The rows of each matrix lie in a flat space through zero, up to rounding. After each matrix: how many dimensions does the smallest such space have?

[[ 0.45  4.84  1.73  2.30  0.17 -4.32  0.74 -0.77  0.86  0.89 -1.06 -0.47
  -2.59  1.93  2.44  0.53  2.66  5.27  1.36]
 [ 4.84  7.27 -1.10 -3.43  3.14 -8.35  1.97 -1.35  7.05  1.08 -5.30 -0.07
  -3.26  3.80  5.37 -2.15  3.00  6.00  3.88]
 [ 1.73 -1.10  4.47  4.21  0.96  0.65  4.43  7.15 -1.50  2.26 -2.22  2.61
  -3.42 -0.87  0.66 -0.79  0.50 -1.28 -0.40]
 [ 2.30 -3.43  4.21 -1.21  2.54  2.38  5.48  4.62 -2.20  0.28 -5.60  4.92
  -1.18 -1.07  0.17 -2.69  0.89 -2.71 -1.64]
 [ 0.17  3.14  0.96  2.54 -0.27 -2.74  0.16  0.31  0.71  0.99  0.25 -0.81
  -1.96  1.07  1.44  0.72  1.28  3.10  1.06]
 [-4.32 -8.35  0.65  2.38 -2.74  9.08 -1.67  1.94 -6.68 -1.16  4.86  0.47
   3.64 -4.14 -5.62  1.61 -3.60 -7.38 -3.99]
 [ 0.74  1.97  4.43  5.48  0.16 -1.67  3.11  4.64 -1.32  2.18 -1.18  1.19
  -3.91  0.30  1.49  0.35  1.80  2.25  0.28]
 [-0.77 -1.35  7.15  4.62  0.31  1.94  4.64  3.92 -5.89  0.70 -2.87  3.89
  -2.42 -0.91 -0.19 -0.15  2.55  0.90 -2.35]
 [ 0.86  7.05 -1.50 -2.20  0.71 -6.68 -1.32 -5.89  3.72 -0.52 -1.66 -1.74
  -0.97  3.44  3.40  0.09  3.13  7.31  2.49]
 [ 0.89  1.08  2.26  0.28  0.99 -1.16  2.18  0.70 -0.52  0.28 -2.60  1.58
  -1.39  0.59  1.17 -0.73  1.70  1.70 -0.04]
 [-1.06 -5.30 -2.22 -5.60  0.25  4.86 -1.18 -2.87 -1.66 -2.60 -0.26  1.17
   4.43 -1.65 -2.77 -1.08 -1.93 -4.72 -2.12]
 [-0.47 -0.07  2.61  4.92 -0.81  0.47  1.19  3.89 -1.74  1.58  1.17  0.17
  -2.08 -0.66 -0.16  0.95  0.07 -0.05 -0.27]
 [-2.59 -3.26 -3.42 -1.18 -1.96  3.64 -3.91 -2.42 -0.97 -1.39  4.43 -2.08
   3.57 -1.52 -2.99  1.30 -2.85 -3.50 -1.04]
 [ 1.93  3.80 -0.87 -1.07  1.07 -4.14  0.30 -0.91  3.44  0.59 -1.65 -0.66
  -1.52  1.85  2.46 -0.58  1.27  3.11  1.99]
 [ 2.44  5.37  0.66  0.17  1.44 -5.62  1.49 -0.19  3.40  1.17 -2.77 -0.16
  -2.99  2.46  3.52 -0.66  2.50  4.93  2.34]
 [ 0.53 -2.15 -0.79 -2.69  0.72  1.61  0.35 -0.15  0.09 -0.73 -1.08  0.95
   1.30 -0.58 -0.66 -1.02 -0.79 -2.25 -0.57]
 [ 2.66  3.00  0.50  0.89  1.28 -3.60  1.80  2.55  3.13  1.70 -1.93  0.07
  -2.85  1.27  2.50 -0.79  0.91  1.89  1.94]
 [ 5.27  6.00 -1.28 -2.71  3.10 -7.38  2.25  0.90  7.31  1.70 -4.72 -0.05
  -3.50  3.11  4.93 -2.25  1.89  4.06  3.88]
 [ 1.36  3.88 -0.40 -1.64  1.06 -3.99  0.28 -2.35  2.49 -0.04 -2.12 -0.27
  -1.04  1.99  2.34 -0.57  1.94  3.88  1.53]]
	4

[[-1.83  2.38  1.03  0.16  0.26  1.02 -0.18 -0.62 -0.58 -0.83 -0.40 -0.01
  -1.04 -0.68  1.20  1.52 -0.76  1.38  1.43]
 [ 2.38 -6.16 -1.79  2.43  1.53 -2.24 -1.83 -0.94  3.66 -3.93 -1.75  1.98
   0.25 -2.33  1.31 -2.28 -0.13  0.30 -1.22]
 [ 1.03 -1.79 -1.93  0.70  0.42  0.52  1.08  0.50  2.19  0.48  0.18 -0.05
   0.32 -1.23 -2.58  0.30 -0.83  2.14 -0.79]
 [ 0.16  2.43  0.70 -2.40 -1.72  0.32  1.39  1.42 -2.88  4.13  1.89 -1.58
   1.06  3.16 -1.83 -0.24  1.36 -2.71 -0.64]
 [ 0.26  1.53  0.42 -1.72 -1.25  0.14  0.99  1.06 -2.01  3.00  1.38 -1.12
   0.84  2.31 -1.39 -0.30  1.04 -2.06 -0.57]
 [ 1.02 -2.24  0.52  0.32  0.14 -2.03 -1.75 -0.57 -0.19 -1.76 -0.73  0.93
   0.34  0.50  2.43 -2.10  1.14 -2.64 -0.53]
 [-0.18 -1.83  1.08  1.39  0.99 -1.75 -2.68 -1.64  0.45 -4.19 -1.85  1.67
  -0.74 -1.08  4.38 -1.26  0.27 -1.07  0.65]
 [-0.62 -0.94  0.50  1.42  1.06 -0.57 -1.64 -1.34  0.99 -3.37 -1.52  1.23
  -0.94 -1.69  2.79 -0.05 -0.54  0.81  0.87]
 [-0.58  3.66  2.19 -2.88 -2.01 -0.19  0.45  0.99 -4.53  3.61  1.69 -1.47
   0.81  4.08  0.30 -0.58  2.03 -4.45 -0.05]
 [-0.83 -3.93  0.48  4.13  3.00 -1.76 -4.19 -3.37  3.61 -8.96 -4.04  3.41
  -2.19 -4.86  6.58 -0.52 -1.52  2.48  1.73]
 [-0.40 -1.75  0.18  1.89  1.38 -0.73 -1.85 -1.52  1.69 -4.04 -1.83  1.53
  -1.01 -2.26  2.90 -0.17 -0.74  1.25  0.80]
 [-0.01  1.98 -0.05 -1.58 -1.12  0.93  1.67  1.23 -1.47  3.41  1.53 -1.36
   0.67  1.74 -2.47  0.54  0.41 -0.62 -0.42]
 [-1.04  0.25  0.32  1.06  0.84  0.34 -0.74 -0.94  0.81 -2.19 -1.01  0.67
  -0.98 -1.61  1.52  0.84 -0.91  1.72  1.03]
 [-0.68 -2.33 -1.23  3.16  2.31  0.50 -1.08 -1.69  4.08 -4.86 -2.26  1.74
  -1.61 -4.60  1.36  1.31 -2.41  4.98  1.12]
 [ 1.20  1.31 -2.58 -1.83 -1.39  2.43  4.38  2.79  0.30  6.58  2.90 -2.47
   1.52  1.36 -7.72  1.49 -0.45  1.91 -1.68]
 [ 1.52 -2.28  0.30 -0.24 -0.30 -2.10 -1.26 -0.05 -0.58 -0.52 -0.17  0.54
   0.84  1.31  1.49 -2.43  1.55 -3.38 -1.05]
 [-0.76 -0.13 -0.83  1.36  1.04  1.14  0.27 -0.54  2.03 -1.52 -0.74  0.41
  -0.91 -2.41 -0.45  1.55 -1.65  3.54  0.75]
 [ 1.38  0.30  2.14 -2.71 -2.06 -2.64 -1.07  0.81 -4.45  2.48  1.25 -0.62
   1.72  4.98  1.91 -3.38  3.54 -7.73 -1.34]
 [ 1.43 -1.22 -0.79 -0.64 -0.57 -0.53  0.65  0.87 -0.05  1.73  0.80 -0.42
   1.03  1.12 -1.68 -1.05  0.75 -1.34 -1.26]]
	3

[[-2.35 -0.48  3.43 -0.79  0.79  0.32  2.33 -1.39 -0.26  0.75 -0.52  0.52
  -0.68  1.10  0.62  1.81 -2.42  1.61  0.50]
 [-0.48  0.86 -1.59 -1.11 -2.08 -0.43 -1.65  1.13  1.93  1.17  2.73  2.44
  -1.10 -0.71  1.56 -1.68  0.89 -3.46  1.86]
 [ 3.43 -1.59  3.50  3.12 -0.68  4.43  2.83 -2.95 -1.38  1.53  1.33  3.38
  -0.44 -5.66  0.50  2.51  3.05  3.63  0.07]
 [-0.79 -1.11  3.12  4.87 -0.23 -1.92 -2.67  0.25  1.97 -2.16  2.75  0.45
  -1.18  2.32  1.06  4.96 -2.14 -1.70 -3.97]
 [ 0.79 -2.08 -0.68 -0.23  3.69 -0.96  1.67 -1.31  1.34  2.23 -0.20  1.94
  -3.92 -0.60  1.65  3.92 -2.79  2.40 -0.65]
 [ 0.32 -0.43  4.43 -1.92 -0.96 -1.96 -2.00  0.02 -0.03 -3.85  0.65  1.52
   1.19  0.20  0.44 -3.08 -1.73  0.32 -0.69]
 [ 2.33 -1.65  2.83 -2.67  1.67 -2.00  1.74  3.42 -3.46  0.52  1.98 -0.50
   1.52 -0.57  0.91  1.51 -2.75  1.00  0.92]
 [-1.39  1.13 -2.95  0.25 -1.31  0.02  3.42  2.64  2.55 -3.02  2.30  6.56
   2.27  1.12 -2.14  2.93 -3.15  0.98  0.92]
 [-0.26  1.93 -1.38  1.97  1.34 -0.03 -3.46  2.55  2.16 -0.17  0.67 -2.44
   0.50 -0.89 -1.09  0.24  0.93 -0.09 -1.12]
 [ 0.75  1.17  1.53 -2.16  2.23 -3.85  0.52 -3.02 -0.17  1.48  0.28  0.60
   2.86  0.59 -2.44  0.71  0.57 -1.33  1.77]
 [-0.52  2.73  1.33  2.75 -0.20  0.65  1.98  2.30  0.67  0.28 -3.10  5.44
  -0.32 -0.76 -0.73 -2.13 -2.04 -4.87 -0.79]
 [ 0.52  2.44  3.38  0.45  1.94  1.52 -0.50  6.56 -2.44  0.60  5.44  1.87
   2.62  1.29  2.18  1.59  4.96  4.82  3.33]
 [-0.68 -1.10 -0.44 -1.18 -3.92  1.19  1.52  2.27  0.50  2.86 -0.32  2.62
   2.23  1.18 -1.63 -3.98  0.60 -0.19  1.44]
 [ 1.10 -0.71 -5.66  2.32 -0.60  0.20 -0.57  1.12 -0.89  0.59 -0.76  1.29
   1.18  5.19  0.90  2.37  3.35 -0.14 -1.87]
 [ 0.62  1.56  0.50  1.06  1.65  0.44  0.91 -2.14 -1.09 -2.44 -0.73  2.18
  -1.63  0.90  0.45 -1.35  4.06  1.45  1.78]
 [ 1.81 -1.68  2.51  4.96  3.92 -3.08  1.51  2.93  0.24  0.71 -2.13  1.59
  -3.98  2.37 -1.35 -0.62 -2.71  1.35 -3.77]
 [-2.42  0.89  3.05 -2.14 -2.79 -1.73 -2.75 -3.15  0.93  0.57 -2.04  4.96
   0.60  3.35  4.06 -2.71 -2.89 -4.28 -3.71]
 [ 1.61 -3.46  3.63 -1.70  2.40  0.32  1.00  0.98 -0.09 -1.33 -4.87  4.82
  -0.19 -0.14  1.45  1.35 -4.28  0.73 -0.46]
 [ 0.50  1.86  0.07 -3.97 -0.65 -0.69  0.92  0.92 -1.12  1.77 -0.79  3.33
   1.44 -1.87  1.78 -3.77 -3.71 -0.46 -1.73]]
	15

[[ 2.60 -1.72 -0.63 -0.95  2.26 -0.97  1.52  0.58 -0.88  1.73  2.18  0.11
   0.37  0.52 -1.03  1.68  0.04  2.73 -1.89]
 [-1.72 -0.31  1.45 -1.52  1.23 -2.06  0.77  1.35 -2.05  0.06 -0.70  0.17
  -0.17 -0.62  0.81  2.14  1.45  0.99 -1.98]
 [-0.63  1.45  1.24  0.37 -0.70 -0.92 -0.83 -2.22  1.13  1.70  0.35  0.14
  -1.34 -1.35 -0.61 -3.62 -1.20 -4.40  2.23]
 [-0.95 -1.52  0.37 -0.96 -0.75 -1.98  0.25  0.46 -2.37 -0.78 -0.32  0.38
  -0.69  2.03 -0.92 -2.72 -0.29 -0.43  0.78]
 [ 2.26  1.23 -0.70 -0.75  0.61  0.08  0.98 -1.08 -0.68  2.28  5.03  1.15
  -0.36 -3.70 -2.85  3.72  1.64 -1.74 -2.62]
 [-0.97 -2.06 -0.92 -1.98  0.08 -1.10 -1.01  0.35 -2.16 -0.72 -0.38 -3.15
  -0.71  1.13 -2.69 -1.08  1.98 -2.42 -0.58]
 [ 1.52  0.77 -0.83  0.25  0.98 -1.01  0.46  0.72 -4.45 -2.37  2.68  0.89
   1.42 -0.01 -2.06 -0.55  0.77  0.34 -2.89]
 [ 0.58  1.35 -2.22  0.46 -1.08  0.35  0.72 -3.38 -0.44 -2.07  0.40  0.71
  -0.23 -1.10  1.18 -0.62 -0.22 -3.56  0.02]
 [-0.88 -2.05  1.13 -2.37 -0.68 -2.16 -4.45 -0.44  2.70  0.23 -2.30 -0.49
   0.50  0.90 -1.49 -0.08  2.10 -1.59  3.47]
 [ 1.73  0.06  1.70 -0.78  2.28 -0.72 -2.37 -2.07  0.23  1.49 -1.00  1.04
   1.66  0.39  0.39 -1.41 -1.63 -1.47 -0.31]
 [ 2.18 -0.70  0.35 -0.32  5.03 -0.38  2.68  0.40 -2.30 -1.00  2.75 -0.20
  -0.36  1.88 -1.57  0.52  3.07  0.60 -1.67]
 [ 0.11  0.17  0.14  0.38  1.15 -3.15  0.89  0.71 -0.49  1.04 -0.20 -1.78
   0.88 -2.05  0.87  1.51 -0.83  2.35 -2.69]
 [ 0.37 -0.17 -1.34 -0.69 -0.36 -0.71  1.42 -0.23  0.50  1.66 -0.36  0.88
  -0.94  0.24  1.20 -0.51 -2.09  1.27 -0.70]
 [ 0.52 -0.62 -1.35  2.03 -3.70  1.13 -0.01 -1.10  0.90  0.39  1.88 -2.05
   0.24 -2.36 -0.78  0.16 -1.35 -0.91  1.81]
 [-1.03  0.81 -0.61 -0.92 -2.85 -2.69 -2.06  1.18 -1.49  0.39 -1.57  0.87
   1.20 -0.78 -1.32  0.28 -2.42  0.97 -3.74]
 [ 1.68  2.14 -3.62 -2.72  3.72 -1.08 -0.55 -0.62 -0.08 -1.41  0.52  1.51
  -0.51  0.16  0.28 -2.08  2.57 -1.15 -0.54]
 [ 0.04  1.45 -1.20 -0.29  1.64  1.98  0.77 -0.22  2.10 -1.63  3.07 -0.83
  -2.09 -1.35 -2.42  2.57  6.51 -3.12  1.76]
 [ 2.73  0.99 -4.40 -0.43 -1.74 -2.42  0.34 -3.56 -1.59 -1.47  0.60  2.35
   1.27 -0.91  0.97 -1.15 -3.12 -1.04 -2.51]
 [-1.89 -1.98  2.23  0.78 -2.62 -0.58 -2.89  0.02  3.47 -0.31 -1.67 -2.69
  -0.70  1.81 -3.74 -0.54  1.76 -2.51  3.76]]
	13

[[-6.86  0.74  0.11 -2.23 -1.89  0.68  0.78  3.09 -1.09 -3.59 -0.30 -1.28
  -1.01 -0.25 -1.34  3.55  2.02  3.71 -1.68]
 [ 0.74 -0.16 -0.85  2.21 -3.77 -5.42  2.76  0.48  0.06  3.60 -0.14  1.92
   4.88  1.97 -2.40 -1.69  1.37 -4.56 -4.01]
 [ 0.11 -0.85 -5.06 -3.10  0.39  2.17  2.83 -1.80  4.01  1.63 -4.05 -1.89
  -1.73 -1.58 -2.81 -1.21  0.26 -2.24 -3.55]
 [-2.23  2.21 -3.10  0.70  0.85  2.43 -2.46 -2.41  0.14  1.95 -0.71 -0.18
  -0.07  1.81 -0.31  2.22  1.74 -3.23 -2.76]
 [-1.89 -3.77  0.39  0.85  2.10  0.44  3.64  3.17 -4.34 -1.39 -1.06 -1.89
  -0.46  1.65  0.38 -0.14 -0.86  0.61  3.27]
 [ 0.68 -5.42  2.17  2.43  0.44  2.19  2.68 -0.84  0.00 -1.84  0.06  1.86
   3.90 -0.53  0.76 -1.66 -1.70  3.02  2.30]
 [ 0.78  2.76  2.83 -2.46  3.64  2.68 -3.57 -2.04  0.39 -0.26 -2.50 -1.81
   2.07  0.65  2.54 -1.81  0.45 -1.50 -2.08]
 [ 3.09  0.48 -1.80 -2.41  3.17 -0.84 -2.04 -0.31 -1.65 -3.52  1.30  0.28
  -1.07 -1.57  1.13  2.13  1.69 -2.68  4.21]
 [-1.09  0.06  4.01  0.14 -4.34  0.00  0.39 -1.65 -3.72  1.61 -0.73 -1.95
  -0.61 -0.39 -4.44 -2.96  1.00  1.83  0.89]
 [-3.59  3.60  1.63  1.95 -1.39 -1.84 -0.26 -3.52  1.61 -0.44 -0.70 -1.21
  -0.78 -0.02 -0.43 -0.06 -4.85 -1.59 -3.91]
 [-0.30 -0.14 -4.05 -0.71 -1.06  0.06 -2.50  1.30 -0.73 -0.70 -2.53  1.17
   1.00  0.77 -0.33 -1.09 -2.47 -1.51  1.01]
 [-1.28  1.92 -1.89 -0.18 -1.89  1.86 -1.81  0.28 -1.95 -1.21  1.17 -1.65
  -0.29 -0.04  1.57 -2.93 -2.43 -0.21 -2.12]
 [-1.01  4.88 -1.73 -0.07 -0.46  3.90  2.07 -1.07 -0.61 -0.78  1.00 -0.29
  -0.41 -1.30  3.12  0.08 -0.85 -0.62 -0.90]
 [-0.25  1.97 -1.58  1.81  1.65 -0.53  0.65 -1.57 -0.39 -0.02  0.77 -0.04
  -1.30 -2.52 -3.80  0.24  3.48  0.33  0.98]
 [-1.34 -2.40 -2.81 -0.31  0.38  0.76  2.54  1.13 -4.44 -0.43 -0.33  1.57
   3.12 -3.80 -2.82  6.40 -3.32 -0.77  4.76]
 [ 3.55 -1.69 -1.21  2.22 -0.14 -1.66 -1.81  2.13 -2.96 -0.06 -1.09 -2.93
   0.08  0.24  6.40 -0.10  2.20  1.36  2.94]
 [ 2.02  1.37  0.26  1.74 -0.86 -1.70  0.45  1.69  1.00 -4.85 -2.47 -2.43
  -0.85  3.48 -3.32  2.20 -3.62  2.30 -5.18]
 [ 3.71 -4.56 -2.24 -3.23  0.61  3.02 -1.50 -2.68  1.83 -1.59 -1.51 -0.21
  -0.62  0.33 -0.77  1.36  2.30 -1.13  0.82]
 [-1.68 -4.01 -3.55 -2.76  3.27  2.30 -2.08  4.21  0.89 -3.91  1.01 -2.12
  -0.90  0.98  4.76  2.94 -5.18  0.82 -2.46]]
	17

[[-0.31  4.04  2.21  1.34 -1.69  2.47 -0.58 -1.37  2.55  3.00 -0.57 -1.77
  -0.35 -1.26  1.97  0.23  1.82  1.73  0.51]
 [ 4.04 -1.20  1.31 -0.26 -2.57  0.00  4.33 -1.08 -0.16 -1.89 -2.67  0.87
  -3.23 -0.49 -4.80  0.01 -3.10 -2.66  3.58]
 [ 2.21  1.31 -0.11 -0.55 -1.76  3.62  0.91  2.51 -1.24 -3.42 -0.86  0.63
  -2.61 -3.34 -1.48 -3.29 -1.46 -0.53  2.84]
 [ 1.34 -0.26 -0.55 -7.56 -5.05  1.15  0.55  0.69  6.97  2.50  0.35  1.43
  -0.26 -0.77  2.63 -1.13  0.88  1.96 -4.47]
 [-1.69 -2.57 -1.76 -5.05  2.75 -3.20  2.50  2.85  6.61  1.88 -1.38  1.83
  -2.48 -0.18 -1.80  1.00 -0.55 -4.52 -1.63]
 [ 2.47  0.00  3.62  1.15 -3.20  3.30  1.08 -2.58 -3.19  3.48 -0.65  0.37
  -1.06 -3.34  0.20  0.30 -3.04  2.45 -0.38]
 [-0.58  4.33  0.91  0.55  2.50  1.08 -2.84  0.39 -0.58  1.29  1.29  5.98
   1.08 -0.78  1.41  1.35  4.02  2.64 -1.92]
 [-1.37 -1.08  2.51  0.69  2.85 -2.58  0.39 -5.20  4.55 -0.40 -6.36 -0.79
  -1.50  4.15  3.05  2.87  1.70  2.31 -0.82]
 [ 2.55 -0.16 -1.24  6.97  6.61 -3.19 -0.58  4.55  2.43 -0.03 -1.03  0.54
  -1.62  5.91 -3.48  1.81 -1.62 -3.78  1.23]
 [ 3.00 -1.89 -3.42  2.50  1.88  3.48  1.29 -0.40 -0.03  1.06  3.19 -0.88
   2.26  0.14 -0.48  0.76  2.51  1.52  0.22]
 [-0.57 -2.67 -0.86  0.35 -1.38 -0.65  1.29 -6.36 -1.03  3.19 -2.57  5.23
  -3.10 -3.52 -0.13  0.66 -2.37  1.27  3.79]
 [-1.77  0.87  0.63  1.43  1.83  0.37  5.98 -0.79  0.54 -0.88  5.23 -5.35
   1.27 -2.93  4.01 -1.78  4.25  2.06  5.72]
 [-0.35 -3.23 -2.61 -0.26 -2.48 -1.06  1.08 -1.50 -1.62  2.26 -3.10  1.27
  -0.02 -2.07  1.01 -0.79 -0.68  3.86 -1.21]
 [-1.26 -0.49 -3.34 -0.77 -0.18 -3.34 -0.78  4.15  5.91  0.14 -3.52 -2.93
  -2.07  3.27 -2.19 -0.02 -1.00 -5.73 -0.08]
 [ 1.97 -4.80 -1.48  2.63 -1.80  0.20  1.41  3.05 -3.48 -0.48 -0.13  4.01
   1.01 -2.19  3.43 -3.59 -1.50 -1.78  3.03]
 [ 0.23  0.01 -3.29 -1.13  1.00  0.30  1.35  2.87  1.81  0.76  0.66 -1.78
  -0.79 -0.02 -3.59  1.91  1.57 -5.41  0.41]
 [ 1.82 -3.10 -1.46  0.88 -0.55 -3.04  4.02  1.70 -1.62  2.51 -2.37  4.25
  -0.68 -1.00 -1.50  1.57  0.21 -2.36  0.66]
 [ 1.73 -2.66 -0.53  1.96 -4.52  2.45  2.64  2.31 -3.78  1.52  1.27  2.06
   3.86 -5.73 -1.78 -5.41 -2.36  0.72  1.89]
 [ 0.51  3.58  2.84 -4.47 -1.63 -0.38 -1.92 -0.82  1.23  0.22  3.79  5.72
  -1.21 -0.08  3.03  0.41  0.66  1.89 -1.40]]
	15
